There are 4 nested groupings, the coarsest first. Each group lies inside one group of the grouping before and may be the whole of it. The rows also spread widely along 13 directions, which tell nothing about the answers.
(in the rows, 128 means zero)
Some rows, each with its group in each grouping after it:
[101 133 137 134 177 146 104 122 123  93 146  99 136  96 103 148 144 154
 148 107  98 144 174 109 124 119 150 171 134 142 147 144]
k_857 k_773 k_413 ruv
[162 133  67 118 187 128 146 126 127 117 130 156 136 113 149 100 173 111
 135  86  92 109 187 125 154 121  80  99  83 157  79 109]
k_284 k_45 k_686 Bunu
[ 64 107 154 118  82 112 113 145 111 164 121 109 137  65 114 132 117 115
 108 133  84  73 122 142 150 103 107 140 129 132 145 122]
k_284 k_421 k_961 Suke
[110 144 128 110 158 173 133 133 103 134 109 145 107  66 151 111 112 203
 175 107 123 111 144  34  98  96 141 114 107  56  99 125]
k_857 k_971 k_339 rele
[165 158 100 127 128 170 111 116 112  99 166 155 102 141 160  93 144 129
 153 176 153 119 119 124 114 152 133 121 115 108  66 145]
k_691 k_20 k_297 Gol
[171 154 118 159 125 132 127 144 136  96 165 147 114 136 124 108 118 106
 126 153 158 147 143 139 136 153 108 117 127 133  98 148]
k_691 k_343 k_739 fal
[127 128  73 138 143 111 123 133 127 119 125 121 132 120 139  89 152 100
 124 116  77  75 149 160 149 121 118  87  86 159 112  96]
k_284 k_45 k_706 buga
[101 101 107  81 149 218 119 109  92 134 155 132 155  82 143 111 152 133
  81 153 104  81 174 130 109 128 113 163 150 170 159 131]
k_691 k_619 k_685 Fomad
[118 140 111 123 173 141 100 132 120  93 154 122 123  99 149 109 168 131
 139 136  81 117 160 135 150 134 131 146 135 151  83 127]
k_857 k_879 k_842 tirut
[ 98 123 129 131 147 145 141 144 129 128 140 132 117  92 144  99 104 139
  93 121 125 141 132  60 110 128 122 106 135 112 108 122]
k_691 k_20 k_122 Toki
[102 137 108 104 210 144 168 159 129 125 165 131 160  93 189  60 134 120
  65  58  97 119 158  83 124 134  89  83 125 129  89 110]
k_857 k_773 k_413 darug
[109 133 126 133 135 126 122 122 134 139 107 118  98 117 108 165 116 145
 127 138 129 157 123 103 135 109 128 148 120 137 143 139]
k_284 k_421 k_895 kapab
[152 128 140 112 150 156 156 130 163 158 121 176 118  98 186 117 150  83
  78 140 162 153 107  98 130 156  98 146 133 158  86 187]
k_857 k_561 k_844 zomon
[106 150  91 144 138 120 110 151 129 135 106 120 126  96 142 109 132 120
 127 134  90  85 118 149 128 129 129  99 122 154 110  99]
k_284 k_421 k_961 zemis
[166 164 145 133 122 142 112 113 161 140 138 126 123 139 124 134 127 126
 152 144 151 137  96 153 111 163 119 156  97 110 134 189]
k_284 k_421 k_895 tozi
[115 168 121 112 193 154  96 121 127 126 142 135 148  90 119 159 157 153
 142 106 107 135 173 142 147 131  98 197 157 160 115 133]
k_857 k_879 k_738 Mok
[138 135 125 165 122 121 153 176 109 107 153 148 103 108 145  77  90 124
 113 135 151 142 149  73 139 105 100  67 135  99  74 111]
k_857 k_879 k_842 vozet
[110 148 199 168 127 106 102 146 153 115 142 119 139 104 123 120 115 121
 191  94 144 134  83  75  98 140 154 127 113  90 112 168]
k_857 k_773 k_259 zeru
[112  98 115 140 132 138 110 143 136 111 101 128 124  36 110 124 155 119
 119 158  60  96 189 128 137 142 143 142 128 163 132 147]
k_691 k_343 k_739 Fut
[125 127 136 115 135 123 140  99 160 156 146 122 134 159 152 128 147  65
  99 115 146 115 104 173 154 144  99 160  77 166 148 167]
k_857 k_773 k_632 Tadad
[145 186 117 123 115 122 155 131 135 157 119 138  51 140 166 106  90 155
 138 162 157 129  90 136 142 124 110 103  56  16  82 148]
k_857 k_773 k_632 Tadad
[149 165 133 119 113 179 117 125 124 146 107 124  92  84 106 138 100 197
 154 176 128 126 135 123 100 133 133 156 112  53 148 178]
k_284 k_421 k_895 kapab
[ 84 100 148 138 139 109 142 146  91  94 186 130 116 143 130 121  89 126
 112  92 167 188 127   4 136  81 123  87 146 125  90  88]
k_691 k_343 k_739 Fut
[160 158  87 113 115 199 161 134  88 163 106 163  87  86 105 141  79 185
  78 188 164 140 192 124 125  91  75 150 150  89 150 129]
k_284 k_45 k_706 buga
[167 169 112 131 166 197 114 125 120 100 151 165 124 108 150  93 129 173
 179 131 156 131 137  61  73 151 134 118 120  85  73 148]
k_691 k_20 k_122 Toki
[206 162 137 133 165 137 155 127 167 114 179 161 134 169 155  90 121 110
 132  95 184 187 104  87 105 168  93 107  95  99  81 184]
k_284 k_45 k_706 buga
[161 122 107 135 124 160 128 104  93  77 205 108 103 194 128 107 123 123
 117 165 157 148 165 141 153 108 124 144 117 146 140 133]
k_857 k_879 k_842 tirut
[114 140 102 127 214 123 128 128 135 103 156 132 149 121 139 136 162 110
 108  72 109 159 170 119 160 123  98 150 145 208 103 105]
k_857 k_971 k_339 rele
[113 142 129 132 191 138 145 131 146 131 121 147 132 118 155 138 131 117
 111  87 159 166 124  63 118 122 119 133 131 161 106 137]
k_857 k_773 k_413 darug
[118 140 124 175 145 122 118 168 139 105 102 154 116  72 123 120 114 133
 154 126 135 139 135  53 108 128 142  87 142 133  85 120]
k_691 k_343 k_739 fal
[152 134 119 127  98 140 113  97 120 142 128 121 131 139  90 144 132 131
 181 127 126  76 150 173 138 110 104 153  60 122 170 155]
k_284 k_421 k_895 kapab
[134 163 128 141 159 152 119 139 135 136 147 149 161 123 141 126 137  97
 113 101 168 129 129 136 126 138  91 145 158 187 117 133]
k_857 k_561 k_844 zomon
[119 144 133 155 129 113 135 158 117 116 127 151  96  89 135 132 116 115
 123 144 144 154 139  93 147 105 116 120 143 121  72 124]
k_857 k_773 k_413 ruv
[114 140 130 112 137 151 129 130 129 157 109 139 138  58 130 134 147 117
 113 130  99  78 167 167 145 128  95 172 116 135 135 156]
k_857 k_773 k_413 darug
[168 186 114 129  71 134 144 144 101 164 150 168  92 140 134 109  81 120
 108 178 186 116 109 174 150 113  60 118 120  68  86 124]
k_284 k_45 k_706 buga
[118 115 123 164  96 112 105 116 123 108 133 113 120 142 122 130 142  74
 151 149 130  89 125 162 148 109 150 134  96 177 140 129]
k_857 k_773 k_413 ruv

New rows. What belongs after each?
[128 136 136 108 113 112 139 116 153 183  99 165 111 123 171 128 133  98
 153 117 147  97  62 108 129 128 102 116  61 107  84 155]
k_284 k_421 k_961 zemis
[137 141 100 134 157 135 156 140 165 146  94 130 103  82 110 132 108 150
  91 130 104 130 183 144 137 144  97 131  95 111 161 158]
k_691 k_343 k_739 fal
[143 147 117 162 121 121 140 163 144 124 124 155 106 101 137 106 104 107
 107 151 149 137 130 113 130 142 109  93 130 127  94 135]
k_691 k_343 k_739 fal
[113 181  94 129 136 180  85 127  73  92 156  83  82 124 113 115 105 221
 157 186 100 107 169 158 127 102 160 147 137  69 138 101]
k_857 k_879 k_842 tirut
[110  62 143 144  93  81 130 135 110  80 181  78 123 118  95 104 129 100
 122 121  65 120 170 120 171 101 128 106  91 137 141 131]
k_284 k_421 k_961 Suke
[ 57 134 145 115 144 124 114 143 144 158 121 120 125  76 145 128 123 117
  85 129 100 117  93 124 128 142 120 135 139 131 117 125]
k_691 k_619 k_685 Fomad
[121 146 123 128 146 172 113 122 130 140 118 137 125 111 155 116 130 138
 137 143 141 105 117 111 108 132 138 140 127 142 129 145]
k_857 k_879 k_842 vozet
[144 147 154 105 112 147 134 141 141 155 150 159 115 100 174 112 128 102
  89 170 149 146  77 124 127 163  97 146 147 116  73 179]
k_284 k_421 k_961 Suke
[132 160 107 182 141 127 125 162 140 115 116 141 122 109 110 117  96 123
 130 128 151 133 136 118 111 132 116  86 129 135 117 110]
k_691 k_619 k_685 Fomad
[121 174 107 165 123 110 108 165 125 110 146 102 104 126 129  94 104 122
  97 161 115 140 112 158 134 139 132  96 157 130 104  98]
k_284 k_45 k_686 Bunu
[155 169 149 166  87 138 144 163 151 130 143 107  94 117 142  67  66 134
 110 171 149 118 102 151  99 158 139  93 100  38 141 179]
k_857 k_773 k_413 ruv
[149 145 103  93 111 225 120 107 114 171 123 143 139 109 159 108 139 120
  78 192 147  76 124 173  95 150 116 171 151 166 167 159]
k_284 k_45 k_686 Bunu
[ 97 146 106 133 161 122 129 153 103 126 118 150 121  80 150 109 139 133
 156  98 111 100 150  82 143  94 109  92 108 113  62  87]
k_857 k_773 k_632 Tadad
[185 153 124 126 151 128 138 113 156 122 167 136 147 136 129 101 149 104
 157  87 118  96 164 191 152 155  77 146  60 119 127 175]
k_857 k_971 k_339 rele
[155 173 135 166 130 109 135 161 178 146 102 170 109 103 151 112 103 102
 136 134 167 142  87 108 113 168 112  96 108 106  74 160]
k_691 k_343 k_739 Fut
[173 173 101 111 159 200 124 120  81  84 197 137 104 135 152  92 125 183
 142 158 148 146 168 116 118 127 123 142 142  87  89 132]
k_857 k_971 k_339 rele
[132  79 148 132 105 123 106 114 138  87 152  93 118 112 139  70 152 121
 177 135  69  91 109  83 106 141 194  94  56  87 121 172]
k_284 k_45 k_706 buga
[117 117 123 105 148 136 155 113 143 163  94 129  86  98 116 168 120 144
  73 143 120 174 155 108 150 110 101 172 120 131 153 155]
k_284 k_45 k_686 Bunu
[127 120 134 132 130 141 152 144 131 127 150 144 123 116 146  95  99 125
 109 115 153 132 129  65 114 127 113  90 111 105 117 138]
k_691 k_343 k_739 fal
[140 126 132 110 130 188 133 112 131 144 138 138 121 120 168  96 127 133
 120 153 147 103 120 108 104 139 132 138 111 122 139 172]
k_857 k_879 k_842 vozet
[138 150 129 165 131 134 113 153 136 113 149 108 158 110  89 106 106 126
 124 113 122 120 151 142 109 140 118 119 140 138 160 135]
k_284 k_45 k_706 buga
[ 57 115 128 115 177 120 128 117 130 137 108  97 125  95 126 148 131 155
 138  73  87 115 150  85 133  91 143 140  92 124 155 116]
k_857 k_773 k_413 ruv
[130 135 141 126 139 155 136 134 136 150 135 149 140 102 143 118 121 113
 109 121 149 117 138 119 128 132  93 146 132 145 131 156]
k_857 k_879 k_842 vozet
[138 125 102 151 144 142 154 129 115 121 133 129 121 124 110 133 117 116
  97 128 142 133 193 139 149  98  95 139 120 165 165 123]
k_857 k_773 k_259 zeru
[135 163 129 124 144 168 126 138 110 130 173 124 164 138 128 108  99 150
 129  95 157 122 129 113  98 127  96 120 137 120 143 127]
k_284 k_421 k_961 Suke
[ 95 113 148 122 147 160 146 144 141 156 106 138 123  83 169 108 113 131
  90 116 148 138 104  41  99 122 138 113 140 131 127 147]
k_857 k_561 k_844 zomon
[120 112 139  96 142 177 124 108 117 143 127 144 141  87 147 114 147 148
 166 111 114  75 153  88 119 111 120 150  89 109 128 158]
k_857 k_879 k_842 tirut
[131 176 110 164 158 146 118 170 121  87 158 110 105  94  96 110  89 172
 103 155 116 168 172 136 117 144 118 112 163  94 120 117]
k_691 k_619 k_685 Fomad
[153 160  96 138 160  86 125 137  99  92 163 147 107 108  95 141 146 144
 179  96  92 130 225 158 212  86  54 141  92 101  60 100]
k_857 k_879 k_738 Mok
[120 139 135 131 156 131 119 134 117 109 147 135 124  92 121 137 150 121
 141 121 118 140 162 114 151 118 110 153 128 136  93 136]
k_857 k_773 k_632 Tadad
[116 120 124 149 132 147 130 143 114  88 165  76 127 108 115  80 105 150
 119 125  91 106 177 125 114 120 154 105 106  97 172 137]
k_857 k_773 k_413 ruv
[201 188 113 189 129 141 103 136 143  66 163 132  91 160 128 120 132 104
 149 201 172 175 126 178 126 166 150 145 139 144  90 169]
k_857 k_773 k_413 ruv
[115 151 138  86 173 187  92  92  98  96 186 125 111 136 132 155 142 188
 155 142 141 171 135  78 113 130 146 189 149 104 109 149]
k_691 k_343 k_739 fal
[130 148 129 135 146 132 111 141 122 114 167 153 155 113 135 114 138  99
 137 109 139 119 140 125 136 142  96 129 139 155  85 124]
k_691 k_343 k_739 Fut
[139 128 107 131 139 143 132 139 129 110 134 108 109  95 120 112 125 152
 112 150  87 131 166 132 130 133 125 124 115 117 136 147]
k_284 k_421 k_961 Suke
[108 109 181 109  78 124 149 143 119 157 189 133 139 119 167  72  97  87
  89 119 150  98  92 105 144 122  84 114 115  89 113 150]
k_857 k_879 k_738 Mok
[ 94 132 142 129 156 153 131 159 133 125 127 138 132  73 192  79 133 114
 101 129 124 120  93  55  93 142 156  98 149 130  78 138]
k_857 k_773 k_413 darug
[125 152 116 152 159 133 127 161 139 114 167 152 149 122 142 118 124  74
  55 131 162 166 133 132 138 156  87 128 197 214 100 116]
k_691 k_343 k_739 fal
[ 94 180 156 120 193 130 100 125 172 174  86 145 167  64 135 164 159 132
 174  63 110  96 113 137 113 152 107 184 112 136 124 161]
k_857 k_773 k_259 zeru
[131 115 130 134  94 140 117 109 114 114 161 133 116 144 129 109 127 111
 154 146 148 101 121 113 125 123 131 120  90 115 118 144]
k_691 k_20 k_297 Gol
[ 99 114  95 149 190 123 151 122 147 121 110 116 140 147 147 120 130 104
 107  67 133 128 142  82 122 103 137  97  92 194 156 106]
k_857 k_773 k_413 darug
[ 85 192  73 159 109 146 106 176  63 135 119 140 115 103 128  96  69 171
 144 143 147  58 135 125 117  80 113  58 151  97 101  26]
k_691 k_343 k_739 fal
[127 152 137 151 156  93 110 142 138 100 148 130 119 122 135 111 140 126
 187  93 107 122 131 110 151 123 120 110  88 103  68 129]
k_857 k_879 k_842 tirut
[126 139 136 133 133 101 103 108 148 135 123 116 132 124  88 178 147 117
 162 111 106 123 138 172 159 126 103 179  92 155 146 156]
k_284 k_421 k_961 Suke
[128 104 152 154 142 147 112 127 124  90 168 115 167 126 110 110 134 112
 159  93 134 116 162  88 116 120 134 135 123 168 153 147]
k_857 k_879 k_842 tirut
[151 136 118 141 171 164 132 125 124 119 110 169 159  93 131 126 149 127
 187  76 151 100 172  69 103 108 114 125  97 148 112 142]
k_857 k_773 k_413 darug
[159 124 111 112 136 155 161 126 106 127 131 171  93  92 153 112 129 142
 133 137 140 128 173  85 147  99  95 125  99  99  82 141]
k_857 k_971 k_339 rele
[155 137 116 141 150 132 145 131 153 112 174 115 146 143 147  87 137  80
  92 113 123 118 152 178 140 156 102 125  99 156 141 159]
k_857 k_773 k_413 ruv
[191 135  66 105 215 205 176 128 103  89 162 171 105 121 174  92 145 163
  93 124 154 185 213  53 126 115  93 109 133 133  76 133]
k_857 k_561 k_844 zomon
[163 222 111 174 170 119  95 166 147  86 170 134 126 124 108 122 118 133
 136 138 137 166 147 184 135 180 100 133 166 128  79 130]
k_691 k_343 k_739 fal
[167  63 100 110 124 154 176 110  84  89 222 151 125 177 173  72 140  68
  69 134 163 142 180  84 172  91  79 107 112 180 103 122]
k_857 k_879 k_738 Mok
[143 160  75 192 134  98 134 158 156 135  69 131 117 121 111 123 102 117
 142 116 127 104 137 148 128 120 115  70  88 158 137 104]
k_284 k_421 k_961 Suke
[107 123 124 196 108  49 129 165 155  97 115  86  84 109  79 117  85 122
 133 127  85 135 156 135 161 119 143  75  79 100 141 117]
k_691 k_343 k_739 Fut
[121 177 102 133 163 126 108 143 124 119 154 118 130 137 139 112 128 136
 135 113 118 130 115 139 132 133 111 111 128 133  94 105]
k_284 k_421 k_895 kapab
